The groups are shells around one centre, one inside the other: the same stretched ball of 6 dimensions in 8 sizes.
Some rows, each with its group after it:
1.30 -0.62 -3.15 -1.54 0.30 2.67 -0.50 -2.71 -> Q_836
3.89 2.55 -0.41 -0.94 3.14 0.57 -6.76 -0.15 -> Q_105
2.00 2.64 -1.88 -1.88 -2.89 -0.49 -4.83 0.91 -> Q_493
1.74 5.72 0.54 -1.66 0.34 -1.33 -2.33 2.34 -> Q_517
2.03 4.64 2.27 -0.91 1.75 -0.65 -0.47 -0.33 -> Q_493
2.64 4.47 3.89 -2.38 2.61 1.61 -3.47 0.07 -> Q_169
0.24 -0.20 -1.39 -1.65 2.81 1.16 -0.36 -2.09 -> Q_517
2.50 1.02 -2.57 -1.44 0.07 3.43 -0.55 -2.22 -> Q_493
0.72 0.90 -4.87 -1.17 2.28 -0.30 -2.10 0.41 -> Q_169
2.83 1.45 -3.54 -0.86 0.04 0.12 -4.99 -0.19 -> Q_836
-0.72 2.57 1.95 -4.35 -1.47 2.13 -0.67 0.57 -> Q_290
3.80 0.07 -2.96 -1.10 2.37 4.14 -3.61 -2.65 -> Q_105
1.26 2.58 1.89 -1.71 -0.89 0.93 0.56 -1.94 -> Q_493
-0.28 1.91 3.09 -2.60 -0.66 0.68 1.18 -1.91 -> Q_169
3.12 4.43 2.69 -0.56 1.79 -0.18 -1.69 -1.08 -> Q_493
2.60 2.05 -5.61 0.10 3.12 -0.26 -2.45 0.30 -> Q_131
3.63 5.74 -0.10 -2.77 -0.46 0.97 -7.57 3.50 -> Q_105
0.91 0.19 -0.73 -0.69 3.08 0.29 0.04 -2.82 -> Q_493
1.12 2.23 -0.47 -1.91 1.81 2.28 0.92 -1.19 -> Q_836
3.91 1.22 -2.16 0.53 -0.45 -0.04 -3.34 -2.73 -> Q_719
3.14 2.08 -3.49 0.31 3.51 -1.28 -4.65 -0.06 -> Q_290
1.44 1.37 1.03 -1.65 -1.91 1.11 -0.46 -2.60 -> Q_719
2.47 0.70 0.45 -0.68 1.35 1.87 -0.51 -3.76 -> Q_836
2.20 -0.45 -2.79 -0.55 1.72 3.38 1.43 -4.19 -> Q_290
2.05 2.81 -0.34 -2.29 1.83 3.05 -1.27 -0.41 -> Q_836
2.82 6.19 -2.33 -3.22 -0.52 1.11 -6.60 5.08 -> Q_169
0.07 2.09 -2.03 -3.57 -4.85 0.91 -2.60 1.28 -> Q_131
2.79 2.18 -3.47 -2.36 0.64 2.20 -6.00 1.32 -> Q_517
4.83 -0.71 -6.65 1.02 3.33 2.62 -3.65 -3.27 -> Q_169
2.38 1.31 2.56 -1.02 1.93 1.73 -0.77 -3.67 -> Q_131
1.59 -0.12 -5.19 -1.97 -2.63 1.86 -3.31 -0.72 -> Q_517
1.41 2.76 -0.68 -0.63 2.17 0.00 0.92 -1.14 -> Q_836
0.77 -0.10 -1.77 -4.20 -7.59 2.66 -5.03 -0.47 -> Q_169
3.89 4.33 0.22 0.50 1.74 -0.96 -2.22 -0.89 -> Q_719
3.85 5.63 -0.57 -0.19 1.26 0.79 -0.28 0.10 -> Q_517
1.36 1.25 -0.32 -2.68 -5.77 0.14 -4.77 -0.55 -> Q_290
3.57 3.33 0.10 -1.34 2.37 1.22 -5.14 0.05 -> Q_719
4.02 8.39 -0.66 -0.91 2.74 -0.97 -4.17 4.40 -> Q_169
2.11 -0.54 -3.81 -0.90 2.82 2.68 -1.33 -2.63 -> Q_836
1.33 -2.54 -3.78 -0.18 0.40 0.72 -1.17 -4.45 -> Q_131
2.70 2.26 -3.28 -0.89 -3.17 -0.18 -3.41 -0.26 -> Q_517
3.37 6.76 -0.02 -2.36 -0.52 0.66 -4.96 3.54 -> Q_493
4.08 5.65 -0.43 -1.29 -0.97 1.02 -3.66 1.31 -> Q_719
1.40 0.73 1.16 -2.09 -0.36 2.40 -0.67 -2.91 -> Q_719
3.83 0.48 -1.35 1.15 3.82 -0.02 -2.68 -3.81 -> Q_719
3.28 5.13 -0.42 -1.09 6.33 0.86 -3.60 1.82 -> Q_105
4.31 3.61 -0.41 -0.64 4.87 1.88 -4.26 -0.33 -> Q_131
2.54 0.76 -1.64 1.56 4.89 -0.78 1.04 -3.96 -> Q_131
0.07 1.72 -3.57 -4.13 -5.13 2.13 -3.07 1.82 -> Q_105
3.18 4.09 -3.55 0.03 -0.75 -0.32 -0.97 0.26 -> Q_290
2.96 1.70 -2.54 -0.79 2.84 3.67 0.58 -2.33 -> Q_290
3.64 4.75 -3.02 -2.49 0.87 2.34 -6.29 3.17 -> Q_105
-0.07 3.79 2.11 -5.26 -3.57 2.55 -3.15 2.23 -> Q_290
1.84 -3.54 -1.82 -0.24 0.55 2.11 -0.89 -6.56 -> Q_105
4.06 5.76 0.73 -0.78 -0.16 -1.15 -5.42 1.55 -> Q_131
2.91 5.48 -3.16 -1.34 2.88 1.46 -1.64 2.52 -> Q_517

New rows, each followed by its group:
0.84 2.02 -1.98 -3.26 0.03 2.61 -2.38 0.85 -> Q_836
0.07 -1.64 -2.90 -0.62 2.03 -0.04 0.29 -3.36 -> Q_169
3.06 3.94 -0.30 -0.53 5.08 2.94 1.83 -1.46 -> Q_169
0.21 0.09 0.63 -3.97 -4.11 2.16 -3.76 -1.12 -> Q_131
4.70 1.74 -5.00 -0.30 3.18 3.46 -3.75 -1.06 -> Q_169
3.55 2.59 -2.58 1.65 3.29 -2.32 -2.23 -1.48 -> Q_105
1.80 3.52 -0.15 -1.47 3.77 0.36 -2.13 0.58 -> Q_836
1.34 2.96 1.84 -2.83 -5.48 -0.43 -4.20 0.14 -> Q_105
4.03 0.80 -5.07 1.21 1.28 -0.91 -4.33 -1.82 -> Q_290
0.54 2.09 2.11 -4.19 -1.52 2.76 -3.07 0.00 -> Q_131
0.80 1.74 2.53 -1.00 0.19 -0.81 0.42 -2.73 -> Q_169
1.72 4.18 -1.26 -2.48 0.72 3.28 0.82 0.65 -> Q_290
4.04 2.69 -3.80 2.15 5.38 -0.97 -0.43 -1.94 -> Q_131
1.82 0.33 -2.24 -2.29 0.37 3.43 -2.15 -1.68 -> Q_836
2.25 -3.94 -3.20 -1.06 -1.12 2.56 -4.38 -5.29 -> Q_169
2.74 1.14 -3.81 -1.40 -5.11 -0.09 -5.76 -0.26 -> Q_169
1.13 -3.05 -3.99 -0.82 2.05 0.91 -3.40 -3.57 -> Q_169
3.38 4.94 0.33 1.19 6.86 0.15 2.60 -1.63 -> Q_169
1.82 -1.39 -1.10 -0.32 -0.47 -0.37 -2.93 -4.05 -> Q_290
1.72 -0.25 -1.40 -1.82 -2.99 1.16 -3.45 -2.36 -> Q_836
2.32 1.87 1.09 -2.55 -6.59 1.79 -3.08 -1.85 -> Q_169
2.33 3.50 -2.34 0.54 5.49 -0.16 1.43 -0.74 -> Q_517
1.05 3.94 -0.76 -4.19 -2.09 3.62 -1.83 1.98 -> Q_131
1.49 1.70 -4.27 -1.24 -2.62 1.41 0.61 -0.93 -> Q_169
3.97 4.36 -2.68 -0.99 5.53 1.93 -4.38 1.64 -> Q_105
2.37 4.15 1.04 -2.73 -3.67 1.53 -3.06 0.53 -> Q_836
0.72 -1.35 -3.59 -1.62 2.01 3.14 0.55 -3.07 -> Q_131
3.15 -1.19 -1.10 1.08 5.72 1.86 0.22 -5.90 -> Q_290
-0.41 0.36 -3.22 -2.60 1.24 1.62 -0.35 -0.26 -> Q_290
0.16 6.06 -0.41 -3.49 1.62 1.40 0.31 3.75 -> Q_169
4.75 2.47 -5.40 0.82 1.63 0.28 -4.49 -0.44 -> Q_131
2.35 1.95 -2.99 -2.03 -3.48 1.79 -3.17 -0.20 -> Q_836
2.68 1.60 -5.64 -1.78 -2.20 0.54 -6.69 1.55 -> Q_169
1.16 -2.50 -3.45 -1.22 -2.22 0.83 -3.13 -3.58 -> Q_290
3.28 -0.23 -5.30 -0.43 1.76 2.82 -2.74 -2.29 -> Q_493
3.68 3.64 -2.12 -1.76 0.07 2.47 -4.25 0.75 -> Q_836
5.14 2.80 -5.01 0.29 4.52 2.69 -3.75 -0.43 -> Q_169
1.16 4.68 -2.23 -2.46 -1.62 2.03 1.31 1.52 -> Q_169
2.31 5.87 1.29 -2.50 0.88 0.27 -4.00 2.70 -> Q_719
3.15 -0.64 -3.06 0.39 1.35 2.58 0.40 -4.87 -> Q_131
2.81 0.28 -5.33 -1.17 0.47 1.12 -5.90 -0.17 -> Q_131
1.55 -1.38 -1.78 -1.36 3.45 2.11 -2.88 -3.06 -> Q_131
-0.68 -1.43 -3.38 -3.80 -2.03 2.66 -2.58 -0.75 -> Q_169
0.89 1.42 -1.56 -4.63 -1.53 3.91 -5.11 1.38 -> Q_169
2.05 4.48 -3.22 -1.31 -0.02 -0.23 -1.99 2.09 -> Q_493
3.42 1.50 -3.98 0.60 6.14 1.41 -1.32 -1.76 -> Q_719
2.10 -1.82 -5.42 -0.80 -1.70 3.10 -0.49 -3.91 -> Q_169
5.69 5.28 -3.71 1.25 4.41 0.38 -3.35 0.61 -> Q_105
4.54 0.95 -4.19 2.33 3.33 0.24 -0.24 -4.05 -> Q_290
0.16 2.57 0.84 -2.45 -0.57 -0.33 -1.30 0.11 -> Q_517
4.52 5.88 1.31 -0.85 1.43 -0.14 -5.51 1.33 -> Q_131
2.35 -0.15 -2.00 -1.95 -6.55 1.71 -3.76 -2.57 -> Q_169
1.88 0.58 -1.91 -2.06 -4.45 -0.44 -6.46 -0.43 -> Q_169
